The rows are grouped in 3 ways, from coarse to fine. Each group lies inside one group of the grouping before and may be the whole of it. The rows also spread widely along 8 directions, which tell nothing about the answers.
Known rows, each followed by its group in each grouping:
[  0  -5  -9  22   0  -8  -1  21  -6  14   5  15  10 -18   5  13  -6   9
 -10  16  22 -17   5  -6  13 -17  -6  10  -5  -4 -23   9  11 -15 -13  10
  -2]
Q_531 Miri Q_542
[ -3  -5 -12  26   4  -5  -6  18  -4  -2  10  14  15  -4   7  10 -10   7
 -13  12  18  -6   6 -20   7  -7  -4   7  -5 -14  -9  18  12  -7 -13  -3
 -11]
Q_531 Miki Q_138
[  6  -6  -1   6  13  -3   4   9  14 -11   6  23  25 -13  -4   6  -9   7
 -22  17  11 -12  17 -18  -2 -25  -5  -5   0  -3 -27   3  16 -15 -19  -6
 -23]
Q_717 kofu Q_175
[-13   8 -16  10   9  10  -3  11   7   8  10  34   8  -9 -21  -3   9   4
 -34  35  -2 -19  22  -8  26 -33   0   1 -10  -3 -57  11  34 -28 -35 -17
 -23]
Q_717 kek Q_618
[ 37   7  -1   8  17  -9  -4 -16   0   5  22  26  10  13  -1  -6   5  -5
 -19  15   7 -32 -12 -26 -12 -39 -18   0   4  -8 -39   7  26 -19 -10  -6
 -17]
Q_717 nisi Q_566
[  6   9   1   9  24  -1  13   7  16   8  11  17  15 -19   0  -1 -12  16
 -23   9  -2   4  -1 -31   6 -11 -13   8  -1 -18  -4   9 -23 -14 -12   2
  -2]
Q_531 Tuzo Q_968
[-12 -14   3  25  15 -13 -11  29   9  23   3  23  24 -23   1  12  -4   8
  -6  18  24  -1  17  -4  22   0  -7  13  -6   4  -7   4  -8 -22   0   3
  10]
Q_717 kofu Q_83
[ 18 -19   5  21  11 -39   9  35   9  22  13  22  24 -59  -3  29  -6  10
 -13  15  22 -15  17  13   2 -23 -18  14   1  35 -17 -12 -30 -34   0  41
  26]
Q_717 kek Q_63
[  4  -5 -12  14   3   0 -15  20  -1  28 -26  24  10  13  -5   4  -2  16
  15  -7  42 -13 -17 -26  11 -23 -11  12 -18 -21 -22  -7  32  -8 -17  11
 -11]
Q_531 Miki Q_256
[  1   0  11 -10  33  -3  39  23  36   4  -8  25  30 -47 -26   8 -10  20
 -23  16  -3   2  22 -21   4 -38 -13  -6  -9   8 -37 -10 -18 -30 -27  23
 -14]
Q_717 nisi Q_113
[ 28  10 -31   3 -20 -27 -14  18  -9   7  18  10  14  -7  11  31  -6  15
 -16   2  22 -44 -12  -7 -12 -43 -25  16  -2   5 -29 -21  32   7 -19  13
 -19]
Q_717 kofu Q_967
[ 17 -26   0  11  36 -23 -38  22  13  41 -11  40  33   1  -4  11   1  11
  28  -9  58 -12 -10   2  12 -21 -19  17 -12  14  -2 -20   4 -11   4   1
  11]
Q_717 nisi Q_99
[ 17   1 -15   9   4 -14  -3  18   2   9   9  11  14 -15  10  18 -16  21
  -8  -3  20 -10 -10 -20  -3 -18 -17  17  -2  -8  -1  -6  -5   3 -12  11
  -7]
Q_531 Tuzo Q_419
[ 47 -24  25  50  29 -13 -34 -26 -15  54   5  41  -4  14   4 -16  24 -19
  11  15  41 -38 -28 -10  11 -12  -4   8   3   8 -36   5   7 -52  26   8
  45]
Q_531 Tuzo Q_968
[ 25  -2  -1  28  23  -7 -36 -13  -9  42   8  37   4  28  -3 -10  14  -5
   2   7  29 -31 -24 -22  14 -17  -9  16  -7 -13 -26   7  19 -23   6 -11
  14]
Q_531 Miki Q_138
[ 16  -3  21  32  29  11  13 -18   3   5  16  30   4  -6 -13 -21  11 -14
 -36  38 -12 -18  11 -28   5 -19   4 -12   4  -5 -50  26   1 -49  -4  -4
   8]
Q_531 Miki Q_256
[-32   3 -40  32 -39   5 -15  34 -29 -16  17  -5   2  10  31  20 -15   5
 -15  19  21  -7   9  -9  18   5   0  15  -4 -33  -6  39  50  16 -29 -18
 -38]
Q_531 Miri Q_542
[  6   2  -9   8   7 -11   1  19  10   8   4  24  17  -9  -6   6  -6  12
 -14   7  14  -8   2 -19   4 -21 -16   8  -4 -11 -21   1  10 -12 -21   5
 -18]
Q_717 kek Q_63
[ 43 -42  37  20  60   1  11 -21  24 -27  15  38  34 -11   4 -18 -13  -8
 -14  12  24   3  15 -30 -21 -12   7 -24  13  14  -4  14 -22 -30   8  -8
   0]
Q_531 Tuzo Q_419
[ 11 -12 -12  -2  22   4  -4  11  16 -18  -4  22  28   3   1   4 -19  21
  -3  -8  35   3  -1 -30  -4 -25  -4  -3  -8 -15   1  -4  16  11 -26 -11
 -35]
Q_531 Tuzo Q_968
[  7 -25  14  35  24  -8  -2  12   2   9   2  22  19 -10   8   0  -8  -2
  -3  14  26   2   8 -16   3   1  -2   1  -2  -3  -3  18 -10 -26   6   6
  13]
Q_531 Miki Q_256
[-29  -7   8  17  11  25  30  21  14 -13 -15  16  15 -14  -6 -12 -13   9
 -20  23   3  20  23 -32  22  -2   7  -9  -9 -29 -25  31  10 -24 -29   0
 -28]
Q_531 Miri Q_542
[ 25 -12   1  12   1 -19  11  17   0   9  -3  13  14 -15  10  16 -13  13
   2  -2  33 -18 -13 -18  -9 -26 -16   7   0   0 -13  -5   2 -11  -6  32
  -1]
Q_531 Miri Q_542
[ 58  -4   3 -23  49 -30 -19  -9  33  13  10  37  43  10  -3   5 -13  21
   6 -27  38 -20 -25 -33 -31 -44 -31  11   5   1  13 -37 -15  10   3  -4
  -8]
Q_717 kofu Q_175
[-14  -7 -13  37 -19   6  -7  22 -17   4  -6   6   2   1  20   7  -9   5
  -2  11  27   0  -5 -19  16   6   0  10  -8 -29 -13  23  32 -10 -15   3
 -17]
Q_531 Tuzo Q_968

New rows, each followed by its group in each grouping:
[  9  -6  -7  13  27 -19 -14  23  11  32   3  24  22 -16  -3  15  -6  18
   1   0  28  -8  -2 -10  10 -17 -16  20  -9   1   3 -10 -21  -7  -2   7
  18]
Q_531 Miki Q_256
[ 12   2  18  10  30   5  30   3  23   5  -5  18  18 -18  -3 -12 -14  14
 -16   5  -2  15  -7 -44  -2 -10 -12  -1   0 -25  -7  10 -28 -25  -9  16
  -4]
Q_531 Tuzo Q_968
[ -5 -24   6  53   9   8 -33   3 -20  29   1  29  -1   5   7  -7  16 -13
   1  29  35 -15   3  -2  34   7  11   4  -6  -3 -34  26  30 -37   3 -10
  16]
Q_531 Tuzo Q_968
[  5 -24   1  20  22  -3 -14   7   6 -22  15  26  30   6   9   1  -9  -6
  -6  16  32   0  19 -12  -2 -11  -2  -9   1  -4  -9  22  27  -8 -11 -24
 -27]
Q_717 nisi Q_566
[ 13   1  -7  21  -2  -4 -12   8  -8  26  -8  14   3  10  13   1  -8  11
   6  -5  28 -11 -28 -32   4  -7 -15  18  -5 -27 -10   5  13  -7  -6  10
  -6]
Q_531 Tuzo Q_419
[  5 -14 -10  16   7 -19 -14  16  -1 -14  24  13  29   5  26  15 -19   0
  -3   3  31   3   4 -15 -10  -1 -13   8   4 -13  17  19  11  12  -5 -18
 -23]
Q_717 nisi Q_113
[ -5 -10  -7  22   9  -8  -8  28   3  14  -2  13  18 -16  14  13 -19  18
   3   0  28   9  -1 -18  12   7 -11  20  -5 -16  13   9 -12  -2  -7   6
   0]
Q_531 Tuzo Q_419
[ 37  -1   9   2  30 -16   6  -9  15   4  16  26  23   0   0  -2  -5   0
 -14   4  13 -16 -11 -27 -18 -33 -20  -1   5  -4 -21  -1   1 -14  -5   1
 -12]
Q_717 nisi Q_113
[ 20  -6  -6  12   2   3   0   0   2 -27  -2   9  19  28  25  -6 -29  10
   4 -19  29   9 -26 -54 -24  -3 -12   1   3 -44  19  17  20  18 -14  -6
 -44]
Q_531 Tuzo Q_419
[  6  -6 -10  19   3 -18 -22  21  -6  36  -3  23  11   2   5  13   2   5
  12   2  38 -18 -13  -6  11 -15 -18  20 -10  -7 -20  -2  23 -12  -6   6
  -2]
Q_717 nisi Q_113
[ 50 -11 -10   7  36 -27 -34  -5   4  20  32  33  22  -7   3  15   0  11
  -6  -1  37 -34 -11   1  -5 -38 -16  13   2  24  -2 -23  -7  -2   5 -10
  17]
Q_531 Tuzo Q_968
[ 28  -8  12  21  12  -1   4 -11  -2   3   1  27   9  12  -2 -13   6 -12
  -9  18  16 -23  -8 -28  -7 -29  -9 -11   3 -10 -50  15  35 -35  -7   6
 -16]
Q_717 nisi Q_566
[ -5 -10  10  42  31  -7 -18   3  -1  20  29  25  13  -6   8  -4   1 -11
 -19  29   7   2  14 -11  21  16  -1  12   2  -8   3  36 -23 -28  14 -17
  28]
Q_531 Miki Q_138
[  6 -23   8  30  10 -15  -3  11  -2 -15  17  13  25   0  27   6 -15 -11
  -2  11  30   6   7 -15 -11   7  -7  -1   6 -11   6  29  11  -9   2  -6
 -15]
Q_717 nisi Q_113
[ -9  -4   4  44 -23  14  39   4 -17 -38  18  -4  -3 -11  22  -4 -14 -15
 -42  41 -13  -3  19 -29  -2   1   7 -16  12 -25 -37  55  27 -28 -19   9
 -29]
Q_531 Miri Q_542
[ -5   0  -2  31 -12   6   1   6 -13   3  -3  14   2  16   8  -7   1  -9
  -7  20  13  -9  -5 -28   7  -9  -6  -1  -2 -31 -40  31  46 -26 -17   1
 -25]
Q_717 nisi Q_566
[ 27  -8  -4  21   2 -17   8   9  -4   0  10  14  12 -15   3  15  -8   4
 -15  10  18 -25  -3 -19  -9 -30  -9   2   0   4 -26   2   7 -20  -7  23
  -2]
Q_531 Miki Q_138
[-24  24 -19  25 -28   1   4  19 -11   1  11  -3   4  12  22   2 -13   4
 -24  14  -8   1  -8 -38   9  11 -16  16  -1 -54  -5  33  23   1 -16  -7
 -33]
Q_717 kofu Q_83
[ 17  19 -28 -13  38  -9 -38  -1  15  22  23  34  23  26  -9   1  -2  22
 -12 -10  18 -18 -16 -26   6 -34 -22  22  -9 -20   7 -12   5  23 -17 -41
 -14]
Q_531 Miki Q_256
[ -4   4  -4  24 -24 -14   8  27  -7  12  -6  -1  11 -11  22  16 -14   9
  -4   4  13  -3 -12 -29  -3   4 -18  17   1 -29  -6  12   7 -11  -5  25
 -11]
Q_717 kofu Q_175
[ -1 -30  19  30   2  -9  30  33   8  -5 -22  13  24 -39   4  11 -15   2
   3  16  25   6  15 -13  -1  -9  -5  -9  -4   8 -29  10   4 -40  -9  44
  -7]
Q_717 nisi Q_99
[-14 -22  -3  33  14  -5 -18  15   0 -20  26  23  26   4  18   0 -12  -8
 -14  18  24  14  24  -9   8  15   1   0   4 -13  10  37  13  -4  -8 -31
 -20]
Q_717 kek Q_63
[ 30   8 -24   5  -5 -18 -27  -4  -7 -11  30  13  20  32  24   7 -12   4
 -12  -9  23 -26 -22 -32 -22 -22 -22  11   7 -25   9   3  33  23  -7 -25
 -35]
Q_717 kofu Q_83
[ 17   9  -3   3   8  -7  -9   6   5  25 -15  22  14  32   6  -9  -7  11
  18 -18  31  -3 -38 -45  -7 -16 -28  13  -5 -42  -6   3  24   0  -9   4
 -25]
Q_717 nisi Q_566
[  2 -11   0  21  12 -15   1  16   8 -17  18   7  32   0  29   6 -25   1
  -5   1  16  15   3 -24 -11   7 -16   5   7 -22  23  27  -5   5  -1  -8
 -23]
Q_717 nisi Q_99
[  0  27 -13  36 -20  -4   2   5 -22  37  14   2 -16  -6  15   4   4   4
 -22  20 -10 -20 -23 -26  17  -4 -17  23  -1 -34 -30  23   5 -23  -7  15
   7]
Q_531 Tuzo Q_968
[ 11   1 -13  21 -13 -21 -26  15 -11  22   4  13  14  17  21  11  -6   6
   6  -3  32 -19 -22 -20  -3  -7 -19  20  -2 -21  -6   1  25   4  -1   3
  -9]
Q_717 kofu Q_967
[-22  32 -12   2  24   0 -17  18  13  61   2  29   9   1 -17  -6   9  19
  -9  12  -4  -4 -10 -23  39 -12 -26  31 -16 -33 -21   6  -6 -16 -16 -14
   5]
Q_717 nisi Q_566
[ -1   1  20  14  44   3 -12   0  23  43 -11  39  21  14 -13 -24   8   2
   6   7  13   6 -11 -32  21  -4 -15  10  -8 -25 -17  11  -8 -31   1 -10
   4]
Q_717 nisi Q_99
[ 17   7 -23   2   4  -5 -13  -1  -2 -21  27  19  19  19   9   6  -8   3
 -20   9  13 -19   1 -23 -11 -32 -16   0   2 -17 -19  13  41   8 -25 -27
 -44]
Q_717 nisi Q_566
[ 23  -7 -13  19  -5 -26 -11  21 -10  13   3   8  16   4  22  20 -17  13
  10 -14  38 -12 -25 -21 -15 -13 -22  18  -2 -14  13  -4   2   7   1  19
   0]
Q_531 Miki Q_256
[ 38  -2   6  30  12 -30 -15 -10  -7  17  36  25  11   6  17   0   1 -12
 -14  10  13 -23 -16 -17 -14 -10 -22  13  14  -5  -7  16  -5 -19  13   2
  12]
Q_717 kek Q_63
[ 20   9 -28 -18  30 -25 -16  22  21  -3  24  16  39   3  10  23 -31  35
  -5 -28  25   4 -13 -29 -15 -24 -30  25  -3 -17  47 -14 -25  42 -13 -16
 -20]
Q_531 Miki Q_138
[ 20 -16  -5  25  -2 -24 -10  17  -6   9   9  23  16 -10   8  14  -3   1
  -4   6  32 -18  -3  -4  -5 -18 -14   7   0   7 -19   1  16 -17  -6  17
  -2]
Q_717 kek Q_63
[-13  -7 -13  23 -12 -12  20  33   0 -20  21   7  17 -41  10  24 -15   5
 -35  30  -1  -1  32   0   3 -12  -5   1   1   7 -20  21   3 -16 -22  11
 -19]
Q_717 kek Q_618
[ 25  -4  -7  11  13 -19   2  12   4   2  16  15  19 -13   8  17 -14  12
 -13   2  18 -15  -4 -20 -13 -26 -17   8   1  -1  -4  -3  -8  -3  -5  10
  -2]
Q_531 Miki Q_256
[-32  -5   8  35 -16 -10  16  46   1  31 -24   3  14 -36  12  16 -14  13
   4  13  16  17   4 -17  21  22 -11  20  -7 -24  -5  16 -16 -30  -1  38
  10]
Q_717 kofu Q_175
[  9   6  -4  23   2 -11   3   4  -2   0  25  19  12  -4   7  -1  -4  -4
 -28  17  -2 -11   0 -21  -2 -10 -15   6   6 -16 -19  22   7 -18 -10  -1
 -13]
Q_717 kek Q_63
[ 29 -31  22  17  31   5  18   0  15  -2 -24  34  20  -9 -19 -10  -2   1
  -3  10  31 -14   5 -29  -8 -37   4 -21  -6   8 -44  -4  17 -41 -12  23
  -7]
Q_531 Miki Q_256
[-28  23 -33   9   4  -1 -15  28   0  26  27  14   9 -12   0  14  -4  20
 -27  21  -2  -9  12  -4  36 -10 -13  28  -9 -19  -7  14  -2   5 -23 -24
  -5]
Q_531 Miri Q_542
[  8 -32   2  21   0  -3  -1  12   5 -40  -1  16  32   5  16   5 -18  -2
  -7   9  39  -3  17 -21 -16 -13   6 -18   1  -3 -15  12  43  -3 -16  -5
 -40]
Q_717 kofu Q_967
[-22  20  -4  13   6   1   6  23   8  32  -8  15   8  -3  -3  -3  -3  13
  -7  11   0   9  -8 -32  23  -3 -20  19 -11 -40 -17  20   1 -18 -16   4
 -12]
Q_717 nisi Q_566
[-25 -11  -5  42  10  -6 -12  35  -6  27  16  12  10 -40  11  19  -7   8
 -16  30  14   4  24   7  36  19   0  23  -4   5  -3  21 -25 -23   1   1
  26]
Q_531 Tuzo Q_419
[  4   0 -12  16 -19  -9  24  30  -3  -5 -12   0  10 -17   9  19 -22  18
  -8  -1  16  -4  -7 -29 -10 -18 -15   6  -6 -19 -15   6  11  -6 -21  35
 -20]
Q_531 Miki Q_256
[ -1  14  -5  22  -4   9   6   3  -4  16 -10  10  -1  10   8  -9  -6   7
  -6   4   9  -1 -25 -43  10  -4 -12  10  -6 -45 -19  18  16 -15 -16   6
 -16]
Q_531 Tuzo Q_968
[  6  -6  -1  45 -18 -12  -9   7 -22  27   7  21  -7  -2   8   2  12 -14
 -12  29  16 -30  -7  -6  12  -9  -6   9  -1  -4 -47  21  31 -41  -2  17
   6]
Q_717 kek Q_618
[ -1  -1 -31  20  -5  10 -19   9 -13 -11  23  20   4  -5  -1  13   1   5
 -30  29  14 -29  19  -3  16 -29   4   2  -6   3 -45  11  46  -7 -32 -24
 -28]
Q_531 Tuzo Q_419
[  5 -23  16  23  33  -3 -18   3  14   9   0  34  27   8   0 -12  -1  -3
   0  10  32  -1   6 -20   8  -2  -2  -1  -2  -8  -5  10   8 -21   5 -16
  -3]
Q_717 kofu Q_83
[ 29   3  17  36  -7   3  17 -12 -11  36 -25  17 -15   9   2 -19   9  -5
   2   6  14 -23 -42 -46   1 -17 -11   3  -2 -31 -52  10  21 -48  -1  41
   5]
Q_531 Tuzo Q_968
[ 20  -5   5   7  14  21  -2 -19   5  -5 -21  37  10  42 -14 -27  10  -9
  -3  10  25 -23 -14 -45  -4 -40  -2 -20  -7 -28 -64  11  73 -25 -31 -14
 -51]
Q_717 nisi Q_113
[ 31 -41  13  -3  46 -23  -7  23  27   6 -12  32  45 -15   0  12 -22  24
  25 -20  66   2  -1 -10 -10 -24 -12   4  -5  18  24 -25 -21   2   3  15
   6]
Q_531 Miri Q_542
[ 13  18   0   8  18   2   9   2  10  30   0  21   5 -12  -7  -5  -4  17
 -16   8  -3 -10 -16 -36  10 -19 -17  15  -4 -21 -26   0 -14 -21 -12  12
   1]
Q_531 Tuzo Q_419
[  0   6 -24  19  -2 -11 -44   9 -10  21  22  21  14  24  14   8   1   2
  -6   9  26 -23  -7 -11  12  -7 -12  20  -4 -19  -9   7  34   8  -7 -29
 -11]
Q_717 kofu Q_967
[ 11  19   9  17  22 -17  11   3  12  30  22  15  15 -16   4  -2  -4   3
 -23  16 -16  -7 -10 -25   4  -9 -27  16   6 -16 -13  15 -33 -26   5  10
  12]
Q_717 nisi Q_99
[ -3 -18   0  22  -2 -19 -14  33   2  21 -14  13  24  -3  17  15 -14  12
  16  -6  44   3  -8 -16   4   6 -14  16  -7 -12   6  -2   7  -4   0  17
  -2]
Q_717 kofu Q_967
[-10 -23 -23  32  -4   0 -34  26 -15   0   8  18  12  -6  15  21  -6   7
  -2  17  43 -13  16   6  23  -4   6  10  -9   3 -15  11  36  -3 -18 -17
 -13]
Q_531 Tuzo Q_419
[ 47  -3 -10   8  -1 -38 -14   5  -4   6  25  13  22  -2  19  21 -11   8
  -6  -8  30 -37 -21 -15 -28 -32 -27  15   8   6   0 -17   8   3   6  11
  -5]
Q_717 kofu Q_83
[  7  -7   1  42  -4 -15   6  12 -13   9  32  13   6 -39   4  18  10 -16
 -37  50  -8 -33  26  14  12 -21  -5   0   6  26 -58  22   9 -48  -4  14
  12]
Q_717 nisi Q_99
[ 28  -8  16  11  19 -10  19   8  15  12 -13  16  19 -12   8  -1 -21  17
   5 -12  23   3 -23 -42 -15 -11 -17   7   0 -18   3  -3 -24 -14   1  30
  -1]
Q_531 Tuzo Q_419
[  3   8 -10  29 -26  -8 -10  12 -16  24  -6  11   0  10  11   5   3  -1
  -4  11  19 -27 -20 -25   5 -11 -14  13  -6 -24 -40   7  41 -18 -10  16
 -10]
Q_717 kofu Q_967
[  2  -3 -16  25 -12  -5  -4  15 -14  -2  18  16   5 -14   2  16   5  -4
 -24  33  10 -31  16   1   9 -31  -6  -1  -4   7 -55  16  45 -25 -24   0
 -20]
Q_717 nisi Q_566
[ 16 -12  -3   4  30   8  -4   4  17  -3  -2  31  21  -7 -13  -1  -7  15
 -12   7  23 -12   7 -22   6 -31  -2  -4  -8   1 -27  -7  11 -12 -23  -7
 -19]
Q_531 Tuzo Q_419
[ -7 -27  -7  42 -19 -13  -8  39 -16   7 -23   7  12  -5  22  22 -17   7
  23  -4  54   2  -7 -15   5   7  -3  11 -11 -13   1  12  24  -9  -4  31
  -7]
Q_531 Miki Q_138
[ -3  -1  -4  10   8 -14   5  25  13  -5  12  10  28 -15  12  11 -20  14
 -14   4  13   6   7 -25  -4  -4 -16  10   1 -15  12   7  -9   1  -7  -1
 -17]
Q_717 kofu Q_83
[ -1  12 -20   4   5  -5 -11  15   5  16   7  28  13   3 -10   3   0  12
 -18   8  11 -13  -3 -19  12 -25 -17  14  -8 -18 -27   1  23  -6 -27  -8
 -22]
Q_717 kek Q_63
[ 33  -2   2   9  -1 -21   8   8   5  14  -5  18  16 -13   0  11  -3   9
  -9   4  19 -32 -13 -22 -14 -37 -19   2  -1   6 -38 -18  15 -22  -7  30
  -5]
Q_717 kofu Q_967
[ -4  -3  11   4  17  -2  26  20  21   3 -13  16  26 -14  -2  -2 -18  12
  -5   3  11  17   1 -36  -2 -10 -14   1  -6 -24 -11   9  -5 -16 -17  15
 -23]
Q_717 nisi Q_113
[-14 -13  -9  39 -21 -13  -7  30 -15  13  -1  14   6  -8  18  12  -5  -1
   0  15  29  -5   1  -6  13   5  -6  14  -6 -13 -17  23  27 -19  -8  12
 -10]
Q_717 kek Q_618
[ 14   2   6  21  -6 -17  18  12   1   5   6   8  13 -22  12  10  -9   2
 -20  15   4 -14  -2 -23  -9 -14 -16   6   7  -8 -23   7  -3 -25  -2  25
  -2]
Q_717 kofu Q_175
[  2  14  -4  11   4  -8  13  23   9  36  -8  20   9 -25 -14  10   5  12
 -13  17   0 -19  -4 -15  16 -31 -21  12 -10  -5 -50  -5   4 -34 -19  28
   0]
Q_717 nisi Q_99
[-21  17 -15  45 -18   6 -21   6 -28  25   8   6  -9  36  24  -8  -1  -7
  -8  14   5  -3 -22 -37  18  21 -11  22  -5 -59  -6  46  28  -5  -4 -15
  -9]
Q_531 Miki Q_256
[ 38 -19  22   0  69  15  -7 -33  29 -12  17  52  29  22 -20 -33   5  -6
 -19  16  18 -15   8 -32  -5 -39   4 -22   4   0 -28   8   9 -22  -8 -38
 -14]
Q_531 Miri Q_542
[ 22  12   0  -9  48  -8 -27 -13  27  21  16  38  31  30  -6 -17  -2  12
  -8  -8  16  -8 -17 -41  -2 -20 -22  13  -2 -26  10  -6  -5   6  -1 -36
 -15]
Q_717 kofu Q_83
[ 22  15 -15  15 -10 -18  -4  -2  -9  -2  27  11  10  21  21   0 -11   0
 -17  -3   6 -14 -26 -35 -18 -10 -25  14  10 -36   0  19  14   6  -8  -3
 -26]
Q_717 kek Q_63
[  7 -23  26  33  33  -5  -2   5  11  23  -6  33  20 -11  -5 -10   5 -10
   2  23  21  -3   8 -10  14  -6  -3  -3  -2   6 -31  15  -2 -47   6   8
  14]
Q_717 nisi Q_99
[-34 -27   9  46  14  22 -10  22  -1  15 -19  26   8  -5   0  -9   2  -1
   3  27  31  16  19 -12  41  18  17  -1 -14 -18 -23  33  21 -36 -11  -8
  -1]
Q_531 Tuzo Q_968
